There are 10 hidden switches. A switch that is on adds its own fixed numbers to the row, and there is some noise. The rows also spread widely along 12 directions, which tell nothing about the answers.
Some rows, each with its switches (1 for on, 0 for off) after it:
[ -6   8   3  11  28 -19  13   6  -3   0  14  11  34  -6   2  -3 -16  21
 -20  26   0  -5  14 -18  -5 -28 -46  11  25  -1  16 -11  -9]	0 0 1 1 0 1 0 0 1 1
[ 10   2 -16  17  22   2  16  21   8  13 -32   2  30 -25   1 -19 -10  13
 -14   5  13  -4  -2 -15 -12 -13 -16   8   7  14   5  -9  -8]	0 1 1 1 1 1 0 0 0 0
[ 17  15   3   0  24   6 -17 -25 -17   8  -4 -15  10   0  11  21   5  17
 -21   4  -4 -25 -10  -9   1  17 -24  21   2  -5   7 -15   5]	1 1 1 1 0 0 0 0 0 1
[ -5   4  -9  -9  29  15  -3  21   8  10 -20   2  22 -15  11  11   2  17
  -8   0  -1 -14 -11   5  -1  -3 -28  -7   9  19   5  -4 -11]	0 0 1 1 1 1 0 0 1 0
[ 28   5  13   5  30   1   4 -22  -1  10  -5  -8   5 -32   0 -16  -1  21
 -24 -14   6 -13   2  -8  -2  -7 -22 -21  11   9  -2  -7   5]	1 0 1 0 1 1 0 1 0 1
[ 13  13 -23  -8  12  27 -11 -17 -15  26 -11 -27   7  -7 -13 -24  -4  14
  -3   8   3  -1   2  -2  20  37 -14  -9 -24   2   1  -2   7]	0 0 0 1 1 0 1 0 1 1
[-21   6 -29  14  31  35  -8   1  10  -7   7  -4  32  40  -3 -17 -32   8
   4  29  -3   7  24 -21  13  14 -21  36   8 -10  23 -11 -16]	1 1 0 0 0 0 0 1 1 0
[ -6  -5 -10  17  12   5   2  -3  10   3  -2   0  20   0 -28 -45 -31  10
 -10  26   3   5  26 -22 -15  -1  -3   8  12 -10   9 -22  -3]	1 1 1 0 0 1 1 0 1 0
[-20  -1 -10 -17   8  22 -23  28  -2   7 -20  -4  30   2 -14 -21   5   7
  -2  27  -5   9  -2  12  -2   8  -6  13  11 -10  11 -18 -10]	0 0 0 1 0 0 1 1 0 1
[-15   9  13 -24  13  -8  -5  -2 -15   6  -8 -10   2   3  -1   0  -6  13
 -15  25   8 -20  -2  13 -10   2 -11   7  19 -13 -11 -16   3]	1 0 0 1 1 1 0 1 1 0
[ 25  21  -7   6  11   7  -8  21  -6  24 -26  -2  28 -11  33 -33   0   7
 -13 -16  20  -9  -5  17   9  11   9  -1  23 -10  -3 -20   6]	1 0 0 1 1 0 1 0 1 1
[  2   3 -12   0   9   5 -24  -6  -5  15   0 -13   9 -10 -23 -20  -4  13
  -9  11  -5 -13   5  -7  -3  11  -4  -4  -7 -12   7 -26   2]	0 1 1 1 1 1 0 0 0 0
[  5 -13   3  -1   6  23  -8  27  15  11 -49  -4  11 -10 -10 -33   6  -2
  -9  -3  18   7  -7  13 -13  12  29   1  31   1   1 -30   0]	1 1 1 0 1 1 0 0 0 1
[-13  -1 -19  27  20  42 -22   0  28   2   3   1   8  59  11 -29 -20 -11
 -22  -1 -14  11  26  -9  -6  25  40  11  37 -19  12 -30  -5]	1 1 0 0 1 0 0 0 1 1
[ -9   7 -20  -5  20  12  13  -1  -1  19   1   7  17  14   7   2  -2   2
  -5  30  10   7   3  -7   7   2  -2  -1  35  -7  22  -9 -13]	1 1 1 1 0 0 1 1 0 1
[ -7   4   4  -3  29  20 -14  -3   4 -10  19  13  28  17  35   2   0  -1
   2   0  -7   1  11  -5  13  21  -9   9  35  -3  18  -7  -2]	0 1 1 1 0 1 1 0 1 0
[ 27  -6  19  -3  20   1  10 -10   0   2  -5   1  11 -47  13 -30  15  19
  -8 -17   6   3   4  -6   7   2 -14 -25  16  14   8  10  10]	0 1 0 0 1 1 1 0 0 0
[ 15 -16  -8   6  21  10   2  -1   3   8 -11   0  25 -43 -10  -8  16  34
 -17   5 -18   3   5 -21  -9  -9 -28  -3  -5  21  23   4  -3]	1 1 1 1 1 1 1 0 0 0
[ 17   4   9  24  19   8  -1  -8 -11   0 -12 -13  23  12   7  -7  -5  12
 -16   2  21   2  14  -6   3  12 -11  48  34 -16  12 -37   9]	0 0 1 0 1 1 0 1 1 1
[  4  13  -3 -21  15 -22  23  -7 -20  28   1  -2   6 -32  -3  10   6  27
  -8  24  18 -18 -10   4   7 -20 -31 -26  15   0   5  -2  -6]	1 0 1 1 1 1 0 1 0 0
[ -1  13 -19 -21   7  -2  -3  10 -12  32  -7  -6   7 -12 -11  -3  13  13
  -4  22   5 -12 -12  13  15   3 -11 -22  10 -12  14  -9  -4]	0 1 0 1 0 1 0 0 1 1
[ 18   9   0  -9  10   2  -4 -11 -12  17  -8  -7   9 -17  19 -27   6   5
 -13  -4   3 -11   4  -1   4  19   5 -13   6 -11  -6   0  14]	0 1 0 1 1 0 1 1 1 0
[  4   8  -6  -2  28  20  -3 -14   6  -2   1  12  23  19  31 -10 -16  -2
 -15   2  -6  -5   6 -16   5  13 -19  -4  11   5  -2  18 -10]	1 1 1 0 0 0 0 0 0 1
[  9 -15  -5  16  24  16  12 -19   3 -10  11  18  39  10  28 -15   1   9
 -27   9 -25  25  28 -38  -2   6 -19  17  18  12  18  24  -5]	1 1 1 1 1 1 1 0 0 1
[ 10   2   2   2   4   6 -24   4  -4  12  -2  -8  14 -11 -12 -20   8  13
  -7  -1  -7  -9   5   3  -1  13   7   0  14 -18   9 -37   8]	0 0 1 1 0 1 0 0 1 0
[  8   3  -1   6  25  23   2 -13   6   3   1  -5   9   1   5 -17 -15   8
  -5  -6   4  -1  13 -13   8  18 -14  -7  10   9   1  -6   2]	0 0 1 0 1 0 0 0 1 0
[ 16  21 -22   3  27   5  12  -6  -5  30   3  -5   2  -1  21  17  11  14
 -14   0  13 -10  -9   0  20   1  -8 -18  23  -1  21  -7  -4]	0 1 0 1 1 1 0 0 0 1

New rows, each followed by its switches (1 for on, 0 for off):
[ 13  17  -4  20  21  -9  -2  -4 -18   4   5  -1  41  -3  23 -11 -12  27
 -25  14   4  -5  11 -14   2 -11 -38  36  10  -8  14 -11  -2]	1 0 0 1 1 0 1 0 0 1
[  6  -7  -6   0   4  21 -20   0  -3   9 -16  -3  19  12   5 -21  10  -1
 -18   6 -11   5   7  -5  -6  21  20  14  17 -17   5 -19   2]	1 1 1 1 1 0 0 1 0 1
[-13  10  -3 -22  24   1  -4 -19  -8   8  12  -6   5  -3  -2 -22 -20  10
  -8  24  -1 -14  11  -4   3  10 -19 -19   0  -6  -6   7   1]	1 1 0 1 1 1 1 1 1 0
[  6  -5 -11 -14   2  13  12 -21 -10  12   1   3  12   5   8 -28  -6   0
  -2  15  -1   8  16 -18  14  28  -9 -18  -1  -2  -4  24   3]	0 1 1 0 1 0 0 0 1 0
[ -6  -5 -16  41  27   5  -2  30  26   2  -2   8  35  -9  -8 -32 -14  23
 -20   9  -4   8  21 -16 -19 -31   1  18  32  -2  34 -40 -14]	1 1 0 1 1 1 1 0 0 0
[  2   3  14 -12  20  -4  10  -1   1   6   7  10   0  -6  30   4  16   5
 -13  -2   3  -4  -2   6   3  -2   7 -22  46  -2   9  -4   2]	0 1 0 1 1 1 0 0 0 0
[  4  11   4 -11  22  10 -17  -6  -4   4   3  -3  16  -3  11 -26  -5   7
 -13  -4  -2  -8   5   7   9   6 -18 -17   7  -5  -6   2  -2]	0 0 0 0 1 1 0 1 0 1
[ 19  -1 -17  13  12   8  12 -11   1  24  -3  -2   7 -12   5 -24   4   5
 -15  -1   2   3  14 -18   0  11  15 -16  19  -8  11 -12   8]	0 1 1 1 1 0 1 1 1 0
[ 10 -12  -3  -5  -3  15 -13 -27 -14  -1  -7  -6  15   9   8 -15   4  21
 -33  11 -38  -2  15 -20 -12  21 -16  14 -21  -4 -11  24   7]	1 0 0 0 1 0 0 0 1 0
[  2   6 -21  -4   4  -4   4  -4  -9  27   3   7  10   3  24  -1  10  10
 -23  15 -11  -7   3  -6  -2   3   2 -16  14 -11   7   8   0]	0 1 0 1 1 0 1 0 1 0
[ 10   9 -27  -4  -4  19   0  -1 -10  29  -9   7  20  25  25  -6  11  -5
 -12   6  -6   8  -3  -3  12  23  17  -8  17 -15   4   2  -7]	0 0 1 1 0 0 0 0 0 1
[ 10  14 -16   3  20 -10  22 -25 -17  22   2 -13   5  -5  -4  -6 -17  13
 -11  22  19 -15  10 -19   7   7 -23   1   2  -9   1  -5   5]	0 1 1 1 1 1 0 1 1 0
[  6   6   9  -4  24  13 -18  -5  -5   7 -14 -19   0  -9  -1  12   9  22
 -20  -3   2 -17 -13   8  -2   7 -21   6   7   6   3 -17   2]	0 0 0 0 1 0 0 0 0 1
[  5  13   6  12  19  -8  -8   0   4   4 -12  -3  11  -6  -4 -29 -28   3
 -15   3  17 -21   2  -6 -17  -3  -3   3  13 -12 -10 -29   1]	0 1 1 0 0 1 0 0 0 0
[  1   7 -16  -1   6  13 -11  17  -4  22 -37 -14  14  -1 -14  -2  -4  14
  -9  13   7 -17 -13   7 -12  11   3  17   4  -7  -2 -32  -3]	1 0 1 1 0 1 0 0 1 0
[ 15 -15  -1 -11  28  30  31 -33   0   2   9   2   6 -14  17 -12  20  11
   0   1  -8  29  18 -24  22  24  -5 -20  22  20  21  31   5]	1 1 0 1 1 1 1 1 0 0
[  1  15 -14   4  15 -20  10  14   3  20  10  10  20 -22  -5 -30 -16  23
  -5  20  10 -14   9  -4   8 -31 -23 -27  18 -13  18 -11 -10]	1 1 0 0 0 0 0 0 1 0
[  6 -21  33 -20  22  19 -19   2   5 -11 -16  -3  14 -45  -2 -11  22  23
 -11 -10 -20  -4  -1   1 -11  11 -19 -10   9  25   2  -5  11]	1 0 1 1 1 0 1 0 1 0
[ -8  13 -20 -11   6   4   1  24 -12  22   3  10  37   0  16  -8   2  14
  15  23  24   7   0  16  25  -1  -8   2  34 -13  25 -19 -15]	1 0 1 1 1 1 1 0 0 0
[-13  -1  -5 -15   6  24  -9   4   5   6 -20  -3   8  19  -8 -29 -13 -13
   4  17   8   4   2   2  -6  29  29   1  20 -12  -6 -20  -3]	1 1 1 1 0 1 0 0 0 0
[-13 -20   7  -3   3  11   3   4  12  10  -1  -3  -3   0 -38 -31   4   8
 -13  25  -4  21  21  -2 -12   4  23 -13  40  -8  16 -36   2]	1 0 1 1 1 1 0 0 1 1
[  2 -19  11 -15  13  13  23  -8   5   8 -16  11   4  -4  14 -15  16  -6
 -20  11  -2  18  10  -7 -11  13  19 -17  43   7   0   9   6]	1 1 1 1 1 1 1 1 1 1
[ -5   6   2  20  39  13 -18  26  25  -1  -8  -3  23 -21 -11 -26 -16  21
 -14  -7  -3 -11   9   1 -17 -19  -6   3  27   1  15 -44  -5]	1 0 0 1 0 1 1 1 1 0
[ -2  -9 -26   0  13  17   2  21  10  18   4  18  28  -6  13  -3  21  11
  -4   7 -16  12   4 -10  10  -5  -1 -20  23   5  31   3 -15]	0 1 1 1 1 0 0 0 0 0
[-15   5 -30  -3  15  13  -2  -4  -9  20   5  -5  22  13 -17   3 -10  22
  -9  41   4   2   7  -6   8  -5 -31   9   6  -6  20  -9 -18]	1 0 1 0 1 0 1 1 0 1
[  9  10 -18   6  28  17 -14   0   6  18  -4 -17   6 -16 -13 -20  -2  16
  -6  -5  -3 -14   5  -3   7  11  -7 -12  -3  -3  11 -23   3]	0 1 0 1 1 1 0 1 1 0
[-12  -8 -13 -18  12  25  13  -6 -11  10 -16  -4  16  15   0   2   9  10
 -13  33  -4  20   5  -4   1  17  -8  15  15   5   8  12  -8]	1 0 0 1 1 1 1 1 0 1
[  1  19 -15  -5  28  34 -13  -2  -4  12 -28 -24  12  17   4 -12 -18   0
  -8   2  13 -11  -4   3   8  35 -10  17  -6   1 -12 -12   2]	0 0 0 1 1 0 0 1 1 1
[ 14  18 -15 -23  15   8  18  -1 -14  28 -26   7  20  -8  41  -9  -4  -1
 -12   1  22 -11 -12   8  14  12 -22 -28   6   9 -20  32  -5]	0 0 1 0 1 0 1 1 1 1
[ 17  -4   6  -4  12  21  -6   2  -6   4 -22  -7  22 -10   4 -22  17  12
 -13  -3  -7   9   1  -1   2  15   1  14  15  -4   7  -9   4]	1 0 0 1 0 1 0 1 0 1
[ -4  25 -34 -21  10 -10 -17  -3 -17  37  23  11  19  -6  22  12   3  24
 -14  15 -13 -29 -11  11  13 -13 -27 -42  -5  -8   6  10 -18]	1 0 1 1 1 1 1 0 0 0
[-21  14  -5 -19  24  -4 -29  11  -2  10  15   4  21   6   3   0 -11  11
  -8  22  -1 -23   1  12   7  -5 -26  -9  17 -12  11 -20 -11]	1 1 1 1 1 1 0 0 1 1
[-10   5 -14  18  38  25 -15  11  17   3  -3  -8  19  14  -9   0 -13   8
  -9   8   3  -4   9  -9   1   7 -13  20  21   3  24 -37  -8]	0 1 1 1 1 1 0 0 1 1
[-10  10 -18   1  31  16   0   2   0   5   2   8  30  26  36   7  -4   3
 -18  15  -1   4   5  -7   7   6 -16  18  25  -3  14   7 -12]	0 1 0 1 1 1 1 1 0 1
[  5   3  -4 -11   5  11 -15 -13  -9  20  -9 -16 -11  -2 -10   7  16  17
  -8  10   2 -12 -12  11  -3  18  13  -3  18 -14  12 -23   4]	1 1 0 0 0 1 1 0 0 0
[  4  -5  22   0  26   6   5 -10   8  -5 -11  -2   5 -14 -10 -10  -7  15
 -20   5   3  -2   3  -8 -15  -6 -17  -4  24  12   0 -12  -1]	1 0 1 0 0 1 0 0 0 1
[ 22  -5  18  -2  21  10  -8 -31 -11   1  -5 -15   8 -26  -5 -21   2  16
 -22  -5  -9  -4  10 -15  -4  24 -24  -3  -9  12  -8   0  18]	0 0 1 1 1 1 1 0 1 1
[ 21  24  -2  -1  23  -7 -21  -1 -13  18   8  -3  26 -23  18 -12  -2  24
 -12 -12   6 -25  -5   9  17  -6 -29 -16   6  -6   7 -17  -1]	1 0 1 1 1 1 0 0 0 1
[  1   0  11 -15   8  20   2 -17 -14  -3 -33 -17  11  13  -3 -33 -17   0
 -16  18  11   6   6  -5  -7  28  -8  23  -3  -3 -25   8   6]	1 0 0 0 1 0 0 1 0 1
[ -3   6 -22 -12   4   9 -17   3  -6  19   9  -5  15  -3  -7 -30   2  12
   0  16 -12  -4  10  -2  15  14  -5 -19  -7 -15  12  -4  -1]	0 1 0 1 1 0 0 0 1 0
[ 12 -10  10   1  -1 -14  -5  15  -9  -2 -29   5  35 -31  -2 -31   8  23
 -27  15 -16  -6   1 -11 -26 -15 -14  23   0  -8  -1  -2   2]	1 1 0 1 0 1 0 0 0 0
[ -4  -1  15  -3  20   9 -12 -21 -17 -15  37  -4  38   3  -7 -39 -12   9
   9  23   4  24  37 -14  27  18 -31  21  19 -16  23 -17   4]	0 0 1 1 1 1 1 1 0 1
[ 10   4   6   0  18  -7 -11   4 -15  -5  24   6  47 -25   5 -23   0  30
  15  11  12   2  17  -3  34  -9 -46  15  20 -12  37 -15  -5]	1 1 1 0 1 1 0 0 0 0
[ 10  19  -6  -5   9 -14  -7   1 -23  19  11  -1  26 -15  23  -3   6  27
 -11  11   3 -16   0   6  14  -4 -29   0  10 -13  11  -7   2]	0 0 0 1 1 0 1 0 1 0
[ 10  13 -10   4  21  12 -27  25   0  17 -42 -15  23 -14   0  -4  -1  11
 -15  -5  15 -27 -18  11  -6  11 -13  20   0   1  -2 -32   0]	0 1 1 1 1 1 0 0 1 1
[ 12  33 -11  -1  16 -10   4  10 -18  24  -4   3  37  -6  26 -24 -21   9
   0   9  34 -14  -2   7  24  -5 -24  -3  15 -12   0 -12  -7]	1 0 1 1 1 0 0 0 0 1
[ 15  18   3  -5  26  -5  -5   8  -5  11   9  14  27 -12  50  -1  11   4
  -4 -17  13 -16  -4   9  20  -2  -7 -14  39 -10  11  -8  -2]	0 1 1 1 1 1 0 1 0 0
